The rows are grouped in 2 ways, from coarse to fine. Each group lies inside one group of the grouping before and may be the whole of it. The rows also spread widely along 3 directions, which tell nothing about the answers.
Some rows, each with its group in each grouping after it:
[ -1  13  30  -1 -17  29 -23  -6  34   0  -1  21  12  28  19   4]
puzon dig
[  2  -8  29  28  14  52   8   1  12  19   6  -3  11  10 -17  -9]
todu Banop
[ -1  -7  20  15 -12  41   0 -17  18   7  14   3  -1  15  -7   3]
todu Senu
[ -3  10   1  -5   0  -1  -6  16 -13   2   2 -15 -20   5 -18 -21]
puzon Mus
[ -4  27   4 -22 -10 -15  -7   2  -9  -1   1   1 -11  -4  -1 -12]
puzon det
[ -4   3 -18 -13 -35 -17 -30  -1 -45 -10  -1 -23 -26 -20 -28  -4]
puzon tasos
[-26  21 -32 -48 -62 -34 -32 -28 -24   3   1  -4 -18  -6  -8  17]
puzon det
[-20   5   2   3   6  35 -21 -12 -15  10  10  -7   5  20  -8 -23]
puzon det
[-17  10 -20 -42 -90 -27 -37 -31 -13 -12  -8  -6 -22  -1  -2  31]
puzon dig
[ -4  -2 -19 -20 -38 -28  -1   2 -37   1  -6 -44 -23 -28 -42   7]
todu Banop
[  0  35  22 -23  -8 -12 -11   0  30   5  -2  43  -3   3  18  -6]
puzon det
[ 15  37  35  -5  32  -5   4  23  17   5   4  21  -1  -4   6 -28]
puzon det

New rows, each followed by its group in each grouping:
[ -6  13  26  16  30  39  -5   8   8   6   8   5  12  20   2 -31]
puzon det
[-24  15 -17 -35 -58 -25 -27 -12   0   7   0   9 -31   5  -6   7]
puzon Mus
[-16  -4  15  12  -2  32 -15  -2   5   8   6   5  -5  26  -5 -22]
puzon Mus
[-22   5   9 -10 -33  20 -23 -17  31  15   5  31  -6  32  12   4]
puzon Mus
[20 20 44  0 -2 12 10 -4 52 10 12 40 -3  2 13  2]
todu Senu
[  9  28   7 -34 -21 -48  -2  15   4   1  -8  17 -26 -12  -2  -8]
puzon Mus
[ -3  20  23 -16 -14   6  -8   1  37  12  -1  42  -5  24  17  -8]
puzon Mus
[-19  24  -4 -32 -39 -12 -20 -20  14  10   6  23  -5   6   9   8]
puzon det
[ -6  12  -9 -23 -20 -19 -10  11 -14   1  -2  -4 -26  -1 -15 -10]
puzon Mus
[ 15  33   0 -39 -46 -56 -10  10  -7 -17 -14   0 -25 -25  -2  10]
puzon dig
[-23   4  15  -6 -22  30 -19 -13  30  16   8  25  -4  36   9  -4]
puzon Mus
[  1  32  -2 -41 -43 -57 -11   7   2   1 -10  19 -31 -12  -4  -4]
puzon Mus
[ 19  17   0 -23 -31 -43   7   6 -19  -9   1 -17 -34 -42 -32  -2]
todu Senu
[ -9   8  -9 -41 -58 -31  -5 -19  -2   9  -8  -2 -21 -18 -12  25]
todu Banop
[ 14  29  -1 -24 -18 -50 -15  25 -28 -11  -4  -3 -32 -41 -16 -10]
puzon tasos
[14 14 36 -6 -1  1 11  5 36 10 -6 23  3 -7 -1  3]
todu Banop
[-22   9 -11 -27 -45 -11 -21  -8  -7   2   0  -1 -21   6  -5  -6]
puzon Mus
[ 25  28  34 -19 -19 -16  11   2  34   1   4  32  -9  -9   6   8]
todu Senu
[  3   9   7   0 -18   5 -15   9 -26 -15  -4 -29  -7  -2 -13 -11]
puzon dig
[  6  31  -7 -28 -12 -37  -6   8 -15  -1  -3  -7 -16 -17 -11 -12]
puzon det
[ 22  18  50  16  20  33  -3  18  33   0   0  17  10  17  10 -14]
puzon dig
[ 16  33  37   1  31  11   4  13  26  12   1  32   8  12  12 -29]
puzon det
[ 23  13  43  15  17  18  20  17  18   1   6   1  -5 -10 -13 -21]
todu Senu
[-24   6  16 -12 -31  34 -25 -23  39  17   7  39   4  42  19   5]
puzon Mus
[-13  -2 -15  -7 -24  -6 -14   4 -37   3   5 -29 -22  -1 -25 -13]
puzon Mus
[ 16  14  40  24  43  25   3  38  19  16   3   9   2  10  -3 -39]
puzon Mus
[  8  17  25  -8 -10  10 -12   5  17  -3  -5   7  -2   9   4   0]
puzon dig
[ 17  16   9  -9  -2 -23  12  20 -10   2  -5 -23 -18 -33 -27  -6]
todu Banop
[ 20  27  31 -14  -9 -11  -7  17  13  -7 -10  10  -8 -10   1  -3]
puzon dig
[-23  13 -19 -25 -31   1 -25 -21 -15   4   5  -3  -8   6  -8   1]
puzon det
[ 12  25  38   2  25  12   1  23  32  12   0  29   1  11  12 -30]
puzon Mus
[ 12  28  33 -25 -30  -2 -16   0  34  -3  -3  28  -1   7  18  10]
puzon dig
[  6   9  24  -2   0   1   5   6  11  14   0  -4  -3 -14 -20   0]
todu Banop
[ 19  34   9 -11  21 -28   5  27 -16  -4  -5  -7 -16 -12 -13 -36]
puzon det
[ 21  30   5 -30 -39 -46 -11  14 -11 -14 -10   3 -21 -23  -7   3]
puzon dig
[  0  27  11 -32 -30 -35 -10   9  16   2  -5  31 -19  -3   3 -11]
puzon Mus
[ 27  12  20  -5  -6  -8  13  12   2  -4   2  -4 -15 -21 -23  -7]
todu Senu
[ 14  15  17 -19  -3 -28  10  15  -3   7 -12  -9 -17 -30 -20   2]
todu Banop
[  5  30  -3 -24   0 -39  -2  17 -31  -4  -5 -14 -21 -25 -18 -21]
puzon det
[-13  -5  11  16  11  42 -14   7  -2  20   9  -7  -7  24  -7 -25]
puzon Mus
[-22   7 -16 -33 -55 -24 -27 -11 -17   3  -1  -7 -29   4 -14   6]
puzon Mus
